The groups are shells around one centre, one inside the other: the same stretched ball of 6 dimensions in 6 sizes.
Known rows, each followed by its group:
[ 10.9 -15.7   7.7  11.5  -4.2  -1.3 -36.1  16.4  -5.4  -8.6  13.6   2.5
 -40.6   5.9] -> lal
[ 13.3 -14.3  11.4  12.6  -6.7  10.5 -29.5  -2.4 -29.8  -5.0  12.7  13.9
 -20.4   2.9] -> vubok
[  1.8 -16.5  23.6  32.5  -4.1  13.1 -35.0  31.8   7.5 -11.5   2.4  12.2
 -23.2  11.3] -> lal
[ -4.3 -15.8  36.2  34.3  -3.5  23.0 -31.3  33.9  17.2  -2.6   2.8  21.7
 -12.0   3.2] -> tavo
[ 10.1  -3.5  28.5  24.6 -10.8   7.8 -37.8  24.1 -14.8 -16.0  -0.4  15.0
 -34.0   3.5] -> lal
[  2.8  -4.9  49.8  25.3 -15.1  19.1 -33.1  29.4   5.7  -7.7  -2.4  27.4
 -21.3  -5.9] -> mot
[ -3.3 -32.7  37.5  39.5  -8.3  15.9 -28.3  43.2  36.0 -12.6  -2.3   7.4
 -20.0  16.7] -> lal
[ -1.3 -36.9  15.0  20.8  -7.8   8.4 -32.5  30.7  43.7  -7.8  11.2   6.2
 -19.8  18.6] -> tavo
[  6.4 -21.0  38.6  25.9 -16.7   8.2 -31.8  32.0  15.9 -17.0  -2.6   9.8
 -31.8   9.0] -> mot
[  3.1 -16.5  28.2  29.0  -2.3  16.4 -28.5  22.1  -4.6  -3.6   5.7  13.1
 -20.8   2.7] -> vof
[  0.3 -24.0  36.7  33.9  -5.9  11.4 -29.5  39.4  21.2 -10.0   0.2   5.2
 -30.7   8.5] -> talug
[  8.1   0.4  24.7  18.2  -2.9  12.1 -34.8  14.7 -23.7  -2.3   9.0  19.0
 -29.1  -7.7] -> vof
[ -1.5  -8.8  21.4  32.1   1.1   7.2 -42.5  46.1  19.5 -10.7   4.3   9.5
 -36.5   7.6] -> vubok
[  8.1 -20.4  22.5   9.4  -8.8   4.1 -30.5  16.9   7.8  -3.4  12.8   7.4
 -34.5   0.1] -> tavo
[  3.3 -11.1  27.0  29.3  -8.2  12.4 -37.7  31.2   5.9 -13.6   0.9  16.5
 -24.5   8.7] -> mot
[  2.0  -6.5  40.5  36.1  -2.1  16.5 -31.4  34.9  -6.0  -6.7  -1.2  14.3
 -29.4  -2.1] -> vof
[ 21.6 -14.6  25.0  16.6  -8.9  10.0 -18.8 -11.9 -61.4  -6.9   6.3   5.9
 -28.8  -2.8] -> lal
[ 17.3 -32.1  16.3   6.3 -16.8   2.6 -23.4  -3.3 -12.6 -10.8  11.0   2.4
 -28.2   9.8] -> vof
[ 23.7  -9.9   8.4   3.0 -13.7  -1.4 -31.8  -9.8 -46.6 -13.5  11.1   7.1
 -37.5   2.5] -> tavo
[  4.9 -11.6  22.9  14.5 -11.7  13.0 -36.6  17.3   6.9  -6.5   8.8  23.3
 -18.1   2.7] -> vof
[ 16.6 -23.6   4.4   5.0 -10.7  -2.4 -31.5   1.6 -13.7 -11.1  14.5   1.3
 -35.4   9.9] -> talug
[  0.0 -22.6  20.8  24.4  -7.0  13.9 -34.3  27.4  21.9  -7.6   7.5  15.4
 -16.4  11.4] -> mot
[ 11.6  -4.1  31.5  21.1  -7.3  16.1 -28.0   6.2 -36.5  -4.4   4.8  19.3
 -22.9  -6.6] -> talug
[  1.4 -10.1  56.3  40.5  -8.2  17.9 -27.9  41.7   2.8 -10.0  -8.1  13.9
 -31.4  -2.8] -> lal
[  5.5 -34.0  24.4  13.2 -16.0  13.1 -25.9  11.0  20.3  -5.8  10.0  14.0
 -12.3  10.6] -> vubok
[ 11.2 -32.4  14.0  16.6 -10.7   6.5 -26.1   7.8  -2.3 -10.6   9.6   2.9
 -23.4  14.7] -> vof
[ 15.0 -14.1  10.4   0.7  -9.6  -1.4 -33.9   3.9 -13.1  -5.5  16.5   7.1
 -38.7  -0.6] -> lal
[ 23.3 -20.0  24.3  13.5 -14.9   6.9 -19.3 -12.2 -53.1 -11.9   4.9   4.6
 -29.3   2.5] -> talug
[ 14.7  -6.9  31.3  11.0  -9.1  17.8 -22.1  -9.4 -45.7   2.9  10.5  21.6
 -17.9 -13.0] -> tavo
[ 12.4 -32.2  52.0  35.6 -16.9  20.1 -11.2   9.6 -23.7 -12.8  -7.8   6.4
 -17.5   6.8] -> lal
[  7.4  -9.1  25.4  25.2  -9.9   7.8 -38.0  27.6  -2.3 -15.7   1.1  13.5
 -31.5   7.5] -> talug
[ 18.9 -20.3  27.8  22.2 -16.0   4.3 -25.4   7.1 -31.9 -19.8  -1.4   2.3
 -35.0   9.9] -> vubok
[ 10.0 -22.9  25.6  15.9 -19.0   8.6 -31.8  14.7   5.7 -15.4   3.5  14.1
 -22.2  11.3] -> mot
[ 14.5 -11.1  -4.8  -7.6  -8.5  -2.9 -40.1  -1.8 -10.0  -3.7  23.3  12.3
 -33.4   1.4] -> mot
[ -3.6 -13.0  46.3  23.0 -12.5  19.3 -33.6  36.1  32.7  -2.2   3.0  26.4
 -18.0  -3.9] -> tavo
[  2.7 -32.5  28.4  23.2 -10.9   9.9 -27.8  27.5  26.4  -9.0   5.6   6.1
 -24.2  12.1] -> vof
[  9.0 -14.2  37.8  26.9  -5.3  13.3 -23.6  17.3 -21.1  -4.6   2.7   8.5
 -30.8  -3.7] -> vof
[ 13.0 -23.7  18.9   4.2  -8.8   6.6 -23.4  -2.0 -14.0   1.1  16.7   7.4
 -27.9  -2.7] -> vubok
[ 19.9 -12.4  37.5  21.4 -15.5  10.5 -21.6  -0.3 -49.1 -13.6  -1.7   9.3
 -31.0  -1.5] -> talug
[ -4.4  -5.6  15.8  10.9  -8.0   6.0 -51.4  42.1  48.8  -5.8  13.3  24.9
 -28.4   3.5] -> tavo
[ 11.7  -6.2  42.1  20.7  -7.1  15.5 -22.6   8.2 -35.6  -0.5   4.2  14.9
 -29.7 -13.1] -> vubok
[  7.3 -17.6  42.2  34.5  -9.9  10.3 -27.4  31.9  -4.3 -15.0  -5.0   5.1
 -35.7   5.5] -> talug
[ 10.9 -35.3  21.1  25.8  -6.6  12.5 -18.0   5.1 -16.5  -7.6   6.8   0.3
 -19.1  12.8] -> tavo
[ 24.3 -24.5  25.2  13.7 -14.3   6.0 -15.7 -13.9 -54.6 -11.1   5.3  -0.3
 -31.4   2.7] -> mot
[  2.7 -22.3  52.9  35.3 -15.2  15.5 -26.4  37.7  17.1 -13.9  -7.4  11.6
 -27.2   5.6] -> mot
[  2.8 -26.0  33.7  23.8  -7.9  18.3 -23.2  17.5   6.6  -1.3   6.9  13.8
 -15.2   2.6] -> talug
[ 12.9 -14.2  60.4  29.3 -20.8  19.5 -18.8  13.3 -26.3 -12.5  -9.2  17.3
 -23.4  -4.8] -> vubok
[ 13.1 -29.2  16.4  24.0  -6.9   2.4 -25.7  14.2 -13.7 -14.5   5.4  -5.6
 -35.9  14.5] -> vubok

New rows. What belongs after each?
[ 14.9   2.5  27.7  10.6 -11.7   9.1 -34.2   4.7 -35.0  -6.9   6.9  21.2
 -31.2  -9.1] -> talug
[  4.6 -16.9  50.0  39.7 -12.9  20.1 -25.8  30.4  -4.2 -14.4  -8.8  15.5
 -20.5   5.6] -> talug
[ 23.0 -34.4  26.3  16.4 -16.2   7.0 -12.2 -12.7 -44.7 -12.7   4.0  -3.2
 -27.3   8.8] -> lal
[ 14.5   9.4  26.2  10.0 -11.0   8.7 -38.6   6.9 -36.7  -7.4   6.9  24.6
 -32.8 -11.1] -> tavo
[ 16.8 -13.0  35.8  13.7 -13.3  10.0 -22.1   0.1 -35.8  -5.6   5.2  11.1
 -31.2  -7.1] -> vof
[ 11.9  -7.4  40.7  28.6  -7.1  16.4 -23.6  11.4 -38.6  -6.5  -0.4  13.6
 -27.5  -6.0] -> vof
[  0.8 -17.0  31.7  39.3   0.1  18.2 -28.5  31.1  -2.9  -6.8   0.8  10.8
 -21.1   6.5] -> tavo
[ 17.2 -11.2  12.4   1.1  -4.6   6.1 -25.7 -11.5 -41.0   3.5  19.5  10.2
 -30.4  -9.3] -> tavo
[  1.0   2.1  41.8  27.9  -6.7  16.8 -37.8  34.8   1.5  -5.7   0.4  24.9
 -27.3  -7.4] -> vof
[  8.8  -3.2  34.2  13.0 -13.0   9.6 -35.4  18.2  -6.9  -6.4   5.7  20.9
 -31.4  -7.2] -> vof
[ 26.0 -13.6   9.4  -6.0 -16.6   1.0 -26.3 -23.9 -52.3  -7.3  15.8  10.4
 -30.7  -2.6] -> lal
[ 11.6  -2.8  45.7  19.7  -9.6  21.1 -22.1   2.6 -40.7   1.4   3.5  23.5
 -20.4 -16.1] -> tavo
[  9.4 -15.1  54.1  29.6 -19.0  17.5 -23.9  21.1 -10.7 -13.5  -7.5  17.1
 -23.8  -0.5] -> talug
[ -5.1  -5.6  34.6  24.2  -6.2  17.4 -40.8  39.9  30.3  -2.4   5.8  27.2
 -20.0  -2.2] -> talug
[ 15.2 -27.3  23.0  12.6  -7.2  13.4 -15.1 -10.9 -35.3   1.5  13.1   6.1
 -19.3  -1.4] -> tavo
[  7.9 -16.8  11.2  18.8  -4.7   9.2 -33.7  13.2  -8.0  -7.6  10.8  11.6
 -23.1   8.3] -> mot
[  6.6 -10.6  40.8  18.9 -17.6  14.6 -32.5  20.8   3.5  -9.7   0.8  23.3
 -22.1  -1.3] -> vof
[ 16.5 -40.1   9.3   3.8 -19.0   1.5 -24.0  -4.6  -0.4 -12.6  13.1   1.3
 -23.4  17.1] -> tavo
[ 14.3 -23.0  24.0  22.3  -5.2  10.2 -19.9   2.7 -34.0  -6.0   7.0   1.9
 -28.1   3.2] -> talug
[  0.5 -12.1  30.5  29.3  -4.3   7.4 -38.1  42.8  19.7 -10.6   2.4   9.2
 -37.3   5.0] -> mot
[ 13.7 -18.8  40.0  31.7 -10.2  11.4 -21.0  15.0 -30.8 -13.5  -3.7   3.2
 -32.9   3.3] -> vof
[ 20.3 -25.2   3.3   3.4 -13.9   0.6 -27.9 -10.9 -28.4 -11.9  14.2   4.1
 -27.8  10.9] -> lal
[ 22.2 -13.1  14.7  -3.4 -19.6   4.2 -28.9 -16.5 -37.7  -8.9  12.9  16.0
 -25.7  -0.9] -> lal
[ 12.2 -42.5  36.1  20.3 -21.6  10.7 -16.6   8.3   4.8 -14.1   0.8   2.8
 -19.9  14.7] -> tavo
[  6.3   3.6  22.6  18.0  -2.4   8.5 -40.4  23.5 -12.8  -4.5   8.9  18.7
 -34.7  -6.6] -> talug
[ 20.7 -22.6  11.4  -2.5  -9.3   4.9 -19.8 -20.7 -41.5   1.9  19.9   5.8
 -27.3  -4.4] -> tavo
[ 19.3 -19.2  17.5  15.0 -11.5   6.1 -24.7  -4.7 -40.8 -12.1   6.8   5.2
 -28.9   6.1] -> talug
[ 10.0 -10.4  38.2  19.8  -7.8  14.5 -24.2  10.8 -23.8  -1.4   5.4  14.4
 -27.8  -8.8] -> vof
[ 21.7 -16.4  30.2   7.1 -19.4   8.2 -21.4 -11.4 -42.5  -9.4   5.9  11.9
 -27.4  -2.9] -> vof
[  9.7  -4.5  15.5   3.6  -5.6  10.3 -34.1   2.0 -17.9   3.2  17.7  21.5
 -23.9  -9.1] -> talug
[ 22.2 -24.4  19.6   3.9 -20.2   5.0 -22.4 -14.0 -34.3 -11.7   9.1   8.3
 -25.2   5.1] -> talug
[  5.4 -24.7  34.5  36.6  -4.0  15.4 -22.6  24.3  -8.5  -8.9  -0.2   4.1
 -24.7   8.0] -> talug
[ -7.5 -14.2  35.5  41.1  -3.9  17.4 -39.8  53.4  37.2 -11.7  -2.3  17.8
 -21.5  11.0] -> vubok
[  5.7 -32.9  42.7  32.9 -18.5  11.4 -25.3  31.8  19.7 -19.5  -6.4   5.6
 -25.4  16.2] -> vubok
[ 13.8 -15.6  30.7  15.2  -7.8  13.2 -20.8  -1.2 -34.3  -0.5   9.0  11.4
 -25.0  -6.7] -> vof
[  9.0 -20.8   1.2  -3.2  -7.2   6.6 -33.1  -2.8   1.3   3.0  24.3  15.9
 -18.4   2.0] -> vubok
[ 12.4  -8.9   6.5  -0.4  -5.9   0.3 -36.9   5.0 -11.7  -1.6  19.6  11.5
 -36.1  -3.6] -> mot
[ -5.8 -18.5  40.2  30.5  -3.7  16.2 -32.4  44.4  36.0  -1.8   4.1  14.8
 -25.3   0.8] -> tavo
[  5.6  -1.5  12.7   7.6  -5.5   3.8 -44.5  22.3   5.9  -4.3  14.7  19.0
 -34.2  -2.7] -> vof
[ -2.0  -0.8  35.7  27.3  -9.4  14.2 -44.2  43.0  23.0 -10.5   0.4  26.2
 -26.1   0.6] -> mot
[ 14.4 -34.7  25.2  26.3  -8.7  10.5 -16.1   3.4 -25.5 -10.5   3.8  -2.8
 -24.4  11.9] -> lal
[ 18.7 -17.9  55.6  22.3 -19.8  17.6 -12.3  -2.8 -45.6  -8.3  -4.3  12.5
 -24.6  -8.1] -> tavo
[  1.6 -19.3  43.0  38.4  -6.1  10.4 -30.0  44.3  14.7 -13.1  -4.3   3.9
 -37.2   6.6] -> tavo
[ -3.0  -5.2  47.3  34.1  -6.8  18.4 -35.9  44.2  18.1  -6.5  -2.3  22.1
 -26.1  -3.3] -> vof
[ 16.5 -20.2  40.5  17.6 -20.6   6.0 -24.1  11.2 -16.9 -16.0  -1.7   6.9
 -35.5   2.6] -> tavo
